The same things were measured in two ways. Each way mixes the same 10 hidden numbers, adds some noise and spreads widely along 5 directions of its own, which tell nothing about the thing.
(in the rows, 128 means zero)
Some things both ways: the first way, then the second way.
[108  92  97 134 127 174 144 112 157 137 121 145 128 137 160 143]
[106 135 127 102 126 140 120 138 151  95 135 124 141 103 120 145 104 127
 161  86 108 165  81]

[ 70 158 134 127 178 110 112 103 128  95 127 158  65 131 119 109]
[144 143  58 144 133 134 149 170  89 113 123 119 150 158 148 148 121 127
 146 136  96 125 139]

[122 157 142 156 135 123 119 127 117 129 132 123 108 121 128 121]
[142 144 159 119 102 111 144 124 134 123 172 157 117 150 164  93 161 133
 159 128 102  98 156]

[189 113 134 152 148 116 110 108 152 131  80 140 141 140 102 160]
[113 129 124 117 121 115 127 153 124 119 106  98 177 101 103 147 113 118
 150  76 128 165  78]

[139 107  92 132 109 172 116 114 177  94 119 124  84 111  90  98]
[128 146 113  89 119  81 126 144 143 117 156 123 141 147 126 128 123  99
 165 111 127 154  97]

[ 99 138 105 129 123 143  97 115 172 105 138  88 107 137 114 102]
[107 138 122 115 116 105 113 157 106 120 123 134 122 144 112 145 137 137
 126 133 172 168 121]

[ 92 118 147 131  57 112 154 179 169 139 130 146 125 145 174 173]
[113 117  98 129 133 135 157 152 116 126 112 117 167 136 109 162  99  91
 123  91 135 119 116]

[ 81 163  97 170 114 184 109 137 130 108 118 131 120 116 131 124]
[136 134 134 124 100 119 153 140 134 126 153 158 129 142 143 137 121  93
 128 114 108 107 120]

[124 164 116 154 214 110  71 115 132  96 115 109  92 126  84 101]
[130 132 148 148 110 114 121 156  98 121 117 135 128 143 131 127 147 136
 140 114 144 131 143]

[ 85 167 148 105 171 101  95 108 100 110 144 131  71 113 112 106]
[161 137 118 128 154 116 144 122 103 109 142 132 142 162 118 122 163 136
 169 124  77  81 155]

[199  81 132 136 172 137 145 111 144 173  89 118 175 137 115 104]
[108 132 103  93 144 128 112 154 108  98 118 108 143 126 115 163 114 141
 138 140 134 175 119]

[135  95 113 119 123 145 109 163 145 125 146 133  98 115 125 152]
[115 117 141 117 121 109 138 146 154 127 123 131 145 123 118 146 113  85
 118  87 145 128 102]

[ 63 150  95 132 113 179 137 132 118  95 118 153 111  95 109  85]
[139 149 125  90 108 113 158 136 117 137 172 148 140 130 162 148 118 106
 132 129  95 127 134]

[116 154 104 142 117 154 122 121 149  96  75 142 163 125  94 121]
[132 134 118 119 164 120 138 147  80 126 111 105 188 116  90 160 133 140
 152  86  96 146 111]

[171 109 125 177 144  89 116 106 164 145  62 133 108 136 132 139]
[123 156  88 103 106 108 158 130 157 148 169 123 153 116 148 153  81  76
 161  34 133 140  91]

[122 134 121 100 181 158 145 129 133 124 181 147 151 129 124 109]
[127 151 106 127 141 116 123 149  97 110 131 129 142 154 109 121 149 148
 172 108 116 142 125]

[110 107 111 118 110 151  92 149 126 128 138 104 105 116 136 157]
[114 112 167 117 129 117 135 138 149 121 114 142 127 121 120 140 133 113
 103 116 142 124 110]

[154 120 118 142 145 139 101 155 126 140 129  97 181 132 112 136]
[ 95 133 122 120 110 100 164 168 103 170 115 144 130 136 135 162 117 106
  75 112 205 158 116]

[145 124 137 120 138 110  90 140 142 145 174 117 100 137 149 157]
[129 118 133 158 119 112 115 166 129  96 106 136 114 156 111 125 141 119
 137 128 145 134 108]

[158 157 107 137 138 166 143 165 133 131 133 130 187 123 120 135]
[143 135 135 138 125 101 120 152 101 120 121 129 143 139 110 140 144 120
 151  95 122 130 124]

[122 123 105 176 106  64  90 124 167 124  40  88 107 141 128 144]
[127 129 105 134 117 119 150 183  94 131 102 129 114 131 158 170  98 114
 103 142 153 159 122]

[143  93 149  98 102 145 130 144 151 137 185 198 129 115 121 119]
[113 133 108 125 148 125 164 165 120 134 151 132 176 153 120 128 135 134
 124 114 118 143 111]

[ 89 137 119  80 153  84 106 116 154  84 150 170  86 101  99 107]
[106 143 135  98 101 111 128 131 104 143 140 118 188  88  88 176 104 103
 143  43 137 163  90]

[107 154 127 155 112 112  92 146 104 135 127  94 121 136 124 120]
[124 124 124 120 143  94 159 162  93 119 114 125 127 170 104 133 116  91
 156 129 142 125 116]

[118 138 116 144 161 171  94 154 116 133 166 112 145 132 121 120]
[104 124 152 139 134 119 144 150 125 135 124 142 131 142 118 128 141 133
 116  91 170 133 126]

[ 89 107 135  82  81 129 126 149 145 124 160 149 126 129 134 138]
[116 136 116 101 123 109 161 143 112 132 136 124 152 138 113 141 116 107
 143 115 129 140  99]

[136 147 139 133 154 147 112 115  94 145 153 122 119 115 119  98]
[121 130 117 116 154 119 125 150 117 118 128 131 150 145 107 150 141 136
 122 119 132 140 128]

Other things, the second way, with their names:
z254: [122 141 109 131 122 119 138 156 124 150 138 163 129 134 134 170 137 131
  72 117 155 145 116]
z496: [ 97 132  68 142 162 133 141 187  94 139 106 114 181 141 101 179 111 130
 100  83 168 174 115]
z95: [120 146 156 113 113 104 123 130 143 129 154 158 126 135 134 112 164 137
 135 101 135 128 129]
z259: [115 137 106 109 133 120 136 149  90 115 120 117 158 135  94 150 134 143
 136 141 124 157 101]
z778: [121 142  99 116 144  98 165 171 137 164 135 136 153 125 150 165 109 103
  93  80 143 161  92]
z786: [141 132 115 133 130 105 123 157 109 124 123 124 147 135 116 157 134 127
 128 114 127 145 117]
z630: [114 127 154 104  85  91 125 113 141 125 133 124 144 114  79 143 118  83
 153  76 158 132  75]
z896: [140 133 160 149 143 129 107 148  96  81 115 144 115 155 119 104 168 160
 177 132  92 116 148]
z930: [175 150 143 120 121  86 144 138  90 118 157 166 115 180 143 105 178 124
 161 168  69  84 159]
z981: [ 98 147 153 123 103 133 113 145  93 124 126 133 111 103 134 150 116 158
 151  88 168 184 123]
z133: [146 149 107  87 130 109 128 124 115 112 144 132 137 126 127 158 123 115
 154 123  85 130 119]
z486: [129 135 114 142 123  96 113 154 119 126  98 118 127 134 117 147 137 124
 134  91 169 145 117]
z561: [116 115 149 145 156 140 135 165 105 117 104 123 148 129 131 138 136 152
 121 108 136 142 143]
z703: [148 123 109 113 133 108 157 154 107 116 120 126 127 152 147 148 121 104
 125 167 104 113 135]
z589: [132 152 110 102 111  84 133 154 118 132 137 112 148 137 149 126 124 107
 163 103 130 153 123]
z970: [114 123 135 125 149 125 125 156  84 115 108 113 161 131  88 149 140 152
 132 124 138 156 119]
z668: [131 134 130 115 136  91 142 149 125 141 125 129 147 132 118 147 140 120
 116 110 139 142 105]
z549: [127 134 103 136 133 140 136 159  79 122 122 129 144 135 128 168 118 137
 124 123 127 141 144]
z371: [108 137 151 118 149 126  81 136 107 108 112 112 163  98  80 154 154 177
 148  67 141 176 114]
z960: [126 139 159 129  88 125 104 131 111  99 132 143 106 126 136 126 136 133
 166 115 126 129 143]
z868: [113 155 144 124 106 118 136 165 110 142 151 139 164 112 150 122 140 151
 142  80 112 172 111]
z86: [103 129  92 131 167 145 122 152 129 123 108 104 194 113  95 163 128 144
 121  57 135 153 113]
z652: [123 124 109  96 152 125 135 114 142 107 137 130 150 152  98 135 158 132
 122 147 120  99 134]
z444: [ 96 118 136 124 144 143  86 149  97  93  96 113 150 117  84 168 131 156
 127 106 159 166 140]
z954: [131 128 127 123 101 105 128 135 123 125 115 110 168 122 114 133 141 114
 139 105 129 122 121]
z409: [113 137 103 122 153 111 138 187 132 142 111 138 130 126 150 162 132 154
  69 136 154 191  88]
z502: [146 140 132 130 144 110 168 132 132 160 160 141 163 130 142 137 141 120
 125  65 106 107 126]
z846: [116 137 145 108 128 138 120 135 122  92 147 131 134 124 122 129 126 146
 172 113 101 150 118]
z601: [133 144  99 104 130 103 148 146 100 124 129 138 139 149 111 152 127 107
 135 133 115 128 108]
z878: [159 134 121 131  98  97 113 151 103  97 108 130  97 145 140 142 125 106
 160 152 117 127 127]
z100: [134 125  96 144 156 115 143 166 124 133  88 110 141 134 138 146 143 145
 101 122 142 139 116]
z346: [113 125 148 119  86 119 129 158  64 100 105 124 151 138  90 136 125 109
 156 152 121 139 121]
z431: [134 140 116 124 133 138 108 136 128  99 129 125 139 112 134 149 126 143
 156  93 102 141 126]
z860: [ 97 135 134 109  97  97 166 170 129 146 143 139 144 142 134 121 118 104
 119 126 164 165  82]
z141: [135 142 126 130 128 102 125 161  89 124 109 125 141 136 127 137 150 142
 138 125 127 147 126]
z687: [127 136 117 130  99 116 115 150 105 111 121 129 157 136 104 143 142 121
 135 122 123 134 120]
z899: [158 142 110 114 127 108 150 121 115 129 124 116 138 120 146 145 123 112
 161  96  95 104 127]
z264: [118 143 137 132  99 124 113 149 154 128 139 133 144 104 162 135 122 128
 137  60 135 155 123]
z968: [130 134 116 132 132 140 126 172 107 102 118 132 130 141 165 131 143 162
 123 165 104 145 147]
z992: [123 133 100 129 116 117 141 156 115 125 120 141 136 140 114 162 118 111
 112 126 139 141  97]
z553: [130 155 127 119  76  87 136 167 119 137 148 146 128 143 162 117 134 110
 139 122 133 150 114]
z168: [ 99 124 144 102 145 133 136 138 140 119 140 159 141 132  99 152 138 131
  93 127 134 139 104]
z529: [113 109 128 131 157 163 133 142 141  81 118 134 123 148 122 128 137 153
 128 160 112 118 131]
z175: [111 126 122 129 112 142 155 144 110 119 140 131 150 139 121 137 114 117
 141 115 130 125 124]
z654: [124 135  79 135 133 137 130 178 116  97 115 144 112 166 150 143 125 134
 116 172 125 140 133]
z233: [123 145 126 102 132 104 135 145 118 125 140 143 118 143 136 134 142 137
 130 138 136 149 122]
z710: [120 125 137 156 112 152 100 146 106  94 129 135 147 143 111 129 157 159
 137 118 127 126 163]
z400: [120 131  97 126 158 125 137 148 115 126 126 109 158 143 122 144 136 142
 134 103 143 139 140]
z712: [133 149 138 112 124 109 118 145  92 115 131 135 120 139 144 130 148 149
 158 130 123 143 154]
z33: [160 148 116 138 150 129 160 146 135 139 154 146 143 135 186 122 159 156
 124 112  72 109 146]
z317: [109 127 106  96 140 128 124 144 108 103 113 115 143 130  99 161 124 139
 127 152 137 157 110]
z235: [133 131 171 122  82 127 138 142 102  98 140 146 103 138 158 110 130 124
 166 158 100 116 144]
z151: [117 123 155 130 169 117 126 174  82 108 104 121 131 147 120 132 139 154
 146 130 138 163 141]
z177: [129 137 118 112 155 137 167 145 122 124 142 118 167 116 144 135 116 137
 158  96  74 137 102]
z124: [140 118 148 151 167 127  97 145 107  83  89 108 151 135  91 119 178 177
 162 120 102 127 133]
z591: [ 96 122 132 147 120 141 124 184 112 125  87 132 146 104 123 168 109 134
  90  96 157 178  96]
z834: [163 147  78 137 122 102 135 165  87 107 118 116 119 163 153 134 131 124
 169 152 104 126 141]
z6: [112 130 169 114 117 121 100 148 141 102 124 136 100 131 179 103 157 162
 130 149 149 145 175]
z212: [119 146  86 131 140 131 149 187 101 129 145 141 146 167 169 129 141 156
 110 157 128 155 157]
z23: [123 116 105 136 214 151 126 143  98  92  90 106 172 146  71 153 148 159
 144 108 103 118 136]
z892: [111 136 112 107 147 129  98 138 151  84 148 134 136 150 100 126 153 158
 148 136 124 154 114]
z193: [135 150 114 140  86 105 137 182 100 117 131 164 109 148 142 137 125 116
 130 153 111 157  85]
z584: [126 139 141 127 126 104 146 154 124 142 133 132 139 145 169 105 156 132
 128 107 145 122 164]
z199: [141 131 127 122 141 126 138 163 139 124 138 137 121 123 187 148 120 132
 111 128 111 143 142]
z39: [127 136  91 138 142 130 142 171  90 113 116 126 140 136 111 167 110 135
 140 122 118 165  89]
z918: [130 139 123 153 140 106  77 165  93 119  75  98 129 113 124 154 153 174
 138  84 174 177 142]
z913: [108 132 131 100 142 102 125 151  99 132 109 112 174 103  70 186 101 104
 135  66 143 179  75]
z63: [116 119 196 125 139 143 141 129 126 125 127 118 171  99 141 109 154 161
 142  80 103 120 146]
z97: [132 142 113 138 120 103 130 170 114 104 134 140 101 175 143 108 134 122
 171 137 134 140 125]
z974: [137 130 137 133 154 110 115 139 143 121 125 136 141 142 125 122 179 157
 115 114 127 120 138]
z588: [113 125 138  97 120 119 125 115 137 112 130 119 152 114  92 153 113  99
 152  80 135 127 107]
z442: [145 154 104  98 117  69 101 157 137 123 131 151  96 154 151 148 150 118
 110 155 148 151 126]
z919: [122 116 129 129 117 137 110 120 159 109 119 120 159 111 113 147 142 126
 114  91 135 111 132]
z675: [151 124 150 167  93 143  95 153 111  89 107 149 123 118 133 154 127 115
 141 106  90 111 138]
z450: [126 144 139 127  62 107 136 156  89 118 125 141 127 134 127 126 130 115
 153 143 125 141 105]
z988: [124 128  83 142 160 153 139 152  86 117 114 120 170 147 111 157 147 157
 113 130 117 118 158]
z543: [137 129  93 128 173 126 158 148 106 128 124 122 174 144 106 162 126 117
 129  96 104 114 125]
z484: [137 135 134 132  97 129 129 165  88 107 114 128 123 125 160 135 129 142
 140 160 106 145 137]
z770: [114 133  92 135 158 134 116 158 115 109 107 101 181 129  99 144 136 149
 145  84 123 154 114]
z536: [122 125 193 158  93 118 115 144 118 140 111 130 148  96 129 132 144 133
 130  50 154 138 132]
z293: [108 116  91  86 123 140 127 120 118  94 128  98 164 130  93 165 103 110
 144 147 131 128 129]
z228: [111 121 164 116 174 124 136 154  87 131  95 120 145 106 105 165 129 154
 119  98 138 166 113]
z822: [129 133 125 144 172 130 151 159 112 135 130 138 163 141 125 136 154 156
 116  97 111 132 126]
z501: [155 133 132 155 137 102 134 175  92 119 110 124 155 147 129 120 157 137
 148 118  95 131 123]
z617: [112 108 147 135 161 127 116 150 132 106  82 109 147 118  96 140 144 146
 121 103 146 145 105]
z236: [118 162  99  89  98  80 122 144 117 119 147 119 132 144 114 130 118 110
 186 105 146 174  86]
z865: [122 139 150 116 119 113 112 146 143 127 142 129 134 107 153 130 148 165
 123 110 137 172 118]
z374: [143 152 106 148 103 116 143 188  72 123 129 142 107 158 175 127 134 153
 142 169 122 160 138]
z990: [110 129 165 107 133 119 147 135 135 119 132 125 168 107  95 124 128 123
 160  74 103 148  68]
z777: [125 134 211 106  69  81 129 125 140 126 146 130 131 105 131  94 136 105
 183  80 126 140  94]
z937: [122 156 113 122  98 114 158 173 117 141 143 149 114 136 191 125 128 142
 116 148 134 163 114]
z780: [122 122 134 124 150 123 138 172  83 110 119 137 141 150 105 152 133 138
 120 157 119 150 121]
z440: [126 141 126 124 167 116 154 132 139 142 158 147 146 147 117 136 138 122
 135  66 126 117 122]
z678: [115 134 147 123 152 115 160 139 135 169 139 124 165 130 161 115 171 162
  97  88 160 122 168]
z369: [140 138  94 147 115 113 132 161  79 136  94 144 106 151 139 168 145 138
  88 159 163 126 151]
z198: [132 141  93 132 148 121 126 185  75 104 103 118 139 145 125 153 120 141
 150 137 110 170 113]
z284: [127 130 132 139  94 114 143 166 116 125 120 138 122 129 149 145 102  97
 130 112 138 143 110]
z190: [117 149 129 126  94 120 130 161 116 127 140 132 140 130 169 117 130 134
 149 104 132 151 145]
z196: [134 141  76 130 163 137 176 174  83 124 136 135 142 158 139 161 100 122
 140 130  96 140 117]
z681: [128 143 108 116 127 121 116 133 124 106 134 114 149 131 123 128 141 142
 168 100 114 138 126]
z183: [131 130 108 146 157 107 118 161 115 122 102  98 167 125  96 150 131 135
 147  67 142 159  99]
z71: [107 116 126 126 163 141 102 176  92 105  84 112 173 114 103 175 130 150
 103 119 131 167 136]
z586: [118 144 115  95 102 126 107 133 120  91 119 112 134 113 129 142 112 122
 180 111 111 151 114]
z327: [136 153 101 103 133  76 170 150 121 149 166 147 134 179 139 117 146 106
 138 131 136 124 120]
z478: [142 133 171 118  54  84 144 143 145 135 159 159 108 135 172 111 134  90
 125 142 130 120 121]
z658: [151 143  48 108 138  97 127 156 106  82 114 115 123 179 113 145 119 100
 174 172  98 128 107]
z723: [123 124 121 111 168 116 136 152 136 108 128 110 116 144 149 134 116 132
 154 114 144 150 139]
z326: [145 149  95 158 102 110 139 187  76 154 122 128 157 136 169 158 123 119
 116  93 136 145 156]
z660: [123 120 164 153 159 125 126 159 119 129 107 118 143 113 127 134 146 166
 128  80 141 155 122]
z52: [106 116 139 112 174 124 152 145 130 124 124 112 152 139 120 133 120 124
 140  91 147 134 133]
z704: [151 154  57 105 137  91 161 148  88 136 127 117 165 137  95 186  89  70
 161  79  91 134  71]
z877: [102 113 147 104 101 127 127 154 146  93 111 119 130 133 152 113 115 104
 140 146 132 131 140]
z322: [152 169 154  80  73  81  96  99 152 113 177 123 100 105 173 109 131 123
 218  82 111 142 132]
z166: [131 128 148 110 130  91 111 143 142 119 120 128 125 125 125 142 137 118
 127 109 144 148 112]
z623: [135 155 147  94 103  84 149 127 140 121 174 146  98 152 155  91 144 124
 182 136 116 137 102]
z51: [119 117 123 157 116 129 101 169 110 110  99 125 156 126  97 167 121 116
 117  83 151 147 123]
z187: [103 122 117  79 102  83 141 140 146 111 125 111 138 139  85 143  95  64
 151 127 159 151  62]
z669: [104 120 154 111 131 132 160 156  94 123 104 124 160 111 110 145 116 123
 127 118 113 148  91]
z13: [138 138 183 124 115 105 136 124 122 128 139 142 135 118 126 115 149 124
 167  78 106 115 116]
z120: [101 125 116 134 193 154 148 155 133 139 127 122 188 116 115 159 130 157
 101  54 128 148 121]
z859: [150 142  66 117 114 108 148 141  98 121 130 121 181 152  95 162 117  74
 149 109  88  99 112]
z763: [103 137 159 138  98 113 129 157 121 142 121 154 129 124 123 132 150 142
 100 102 171 153 107]
z768: [119 114  89 157 134 124 142 194  97 103  95 142 131 187 114 148 121  96
 104 161 147 122 135]
z263: [ 99  98 169 123 123 128 103 139 109 105  87 122 163  93  34 191 115 114
 101  98 160 162  71]
z269: [158 143  95 126 151 102 116 145 119  93 121 121 113 156 129 135 133 119
 182 118 101 124 125]
z268: [136 103 137 162 129 130 132 130 123 119  98 108 178 124  87 146 143 113
 127  78 132  90 132]
z157: [ 93 137 104 127 121 105  79 175  87  97  82 115 116 142  76 154 142 161
 133 143 199 204  98]

Some of these things the first way, each followed by its name:
[112 131  87 130 126 143 169 130 167 103  85  89 107 133 126 118] | z322
[130 110  95 183 145 150 140 131 171 104  75  66  84 135 112 125] | z6
[117  88 121 102 141 112 103 130 192 110 110 118  89 129 114 129] | z588
[142 124  92 127 142 133 119 126 190  84  88 114 138 123  88 135] | z141
[129 108  97 147 116 222 100 113 153 135 129 120 161 113 126 113] | z168
[111 139 144 144 108 118 135 117 154 124 134 141  87 140 151 150] | z86
[150 109 140 122 152 169 150 150 130 166 134 135 189 140 143 137] | z23
[117 154 131 130 102 120 102 141 114 121 126 150 108 103 123 134] | z502
[160  75 116 100 156 141 171 167 207 144 140 127 172 137 135 121] | z444
[153 135 146 153 144  88  92 116  94 148  71 103 108 122 110 131] | z703
[130 141 103 157 160 156 163 155 160 138 108 104 189 144 152 136] | z960
[ 99 139 114 151 146 110 148 130 167  85 125 144  74 124 116 125] | z190
[ 90 142 144 149 105  98 117 140 124 103 100 142  82 123 115 151] | z63
[112 160 126 159 116 127 146 129 111 127 119 126 113 119 134 122] | z71
[131 138 146 161  90 134 172 136 134 147 150 157 129 126 148 116] | z212
[ 68 147  79 164 154 121 104 108 178 103  81  83 139 155 128  98] | z981
[175 133 133 162 106 111 134 117 157 143 122  96 135 123 145 161] | z95
[149 105 145  74 170  56 114 129 173 121 156 154 135 126 119 162] | z450
[121 140 154 166 129 136 116 137 142 148 115 143 159 154 138 124] | z175
[119 128 136 132 168 153 125 123 177 114 103 142 147 138 110 111] | z988
[132 118  85 178 131 154 126 131 123 125  63 119 105 109 118 114] | z199
[161 158 175 164 131  76 128  96 121 155 122 131 106 148 151 153] | z770
[ 70 157 113  79 199 140  98 147 119 104 163  93 133 129 120 123] | z369
[ 74 136  98 139 128 192 154 134 139  98 127 140 116 125 129 120] | z968
[134 188 101 150 200 153  87  94 101  87 103 114 123  88  59  82] | z930
[120 120 118 102 155 155 143 142 102 124 143 178 118 100 129 140] | z33
[117 137 123 147  95 129 107 131 136 139 139 122 109 116 145 124] | z440
[205 108 120 173 123 138 160 159 165 177 117 108 197 154 156 150] | z97
[141 106  57 111 100 178 138 130 192  90 121  70  99 102 115 131] | z442
[124 117 138 179 139 139 149 147 117 131 108 109  84 140 132 152] | z877
[134 109  86 138 226 131  83 129 139 103 107 141 108 116  85 112] | z284
[101 162 108 136 116 137  89 122 140  97 127 119  85 138 114 127] | z183
[ 76 124 104 127 137 151 118 161 138 104 139 138 106 124 118 117] | z561
[103 110 164  67 167 168 102 115 110 130 188 122  86 119 117 113] | z652
[130 150 127 162 142 180 124 135  62 155 109 141 215 132 123 145] | z669
[126 193 133 161 132  63 155 161 122 114 120 152 113 116 130 135] | z326
[123 162 147 193  82 106 121 148 146 148 133 105 109 145 172 161] | z768
[142 128 106 157  81 125 107 125 117 133 110 128 107 111 130 151] | z778
[159 115 141 130 106 182 100 133 102 162 142 102 153 147 122 135] | z187
[168 163 128 148 156 190 134 118 114 174 166  64 228 172 148 121] | z157
[131 185 102 173 160 187 116  93 125 118 106  95 165 135 112 100] | z371
[156 140 155 149 157  72 125 146 105 127 134 113  76 119 109 144] | z584
[ 85 124  87 113 149  72 131 148 217  83 116 148  66 108 156 166] | z675
[142 169 128 151 210 126 112 110  96 127  96 114 131 137  99 105] | z834
[162 126 109 140 109 135 156 148 169 115 136 141 144 116 122 154] | z553
[ 79 101  90 104 124 177  84 139 170  82 131 105  82 133 109 148] | z617
[140 103  89 144 166 122 104 136 151 111  99 112 124 116  82  86] | z151
[152 131 108 105 171  92 143 150 159 123 125  80 135 145 127 147] | z918
[114 128 138 157  72 124 135 135 133 147 131 152 110 127 163 147] | z120
[150 116 154 130 125 155 137 148 168 139 120 123 125 144 148 171] | z919
[126 126  92 155 123 252 100 144 128 107 148 144 176 128  84 101] | z860
[139 140 108 152  93 129 102 127 128 127 106  78  94 119 127 140] | z166
[163 159 175 181 146  72 123 112 183 147 108 122 122 149 146 130] | z710
[ 91 116  93 111  98 124 111 151 121 129 112 109 154 120 127 128] | z228
[ 76 167  98 102 131 135 110 111 107 102 126 153 128 109 123 121] | z704
[139 131 121 101 179 100  72 105 141 105 132 136  77 107  84  99] | z786
[102 180 120 138 124 136 135 197 104 124 165 132 154 130 146 163] | z536
[ 99 144 134 114  96 110  59 117 162 107 131  95  90 139 120 143] | z630
[136  71 104 116 130 112 134 139 185 143  98 174 162 124 129 111] | z196
[130 139 125 135 127 186 114 103 150 125 106 127 190 144 105 114] | z259
[108 153  99 110 137 166 115 134  88 124 156 141 159 108 113 103] | z913
[112 164 145 116 159 103 129 160 111 137 199 150  98 123 155 136] | z51
[105 161 106 136 102 129 119 113 130 128 161 142 139 122 163 155] | z193
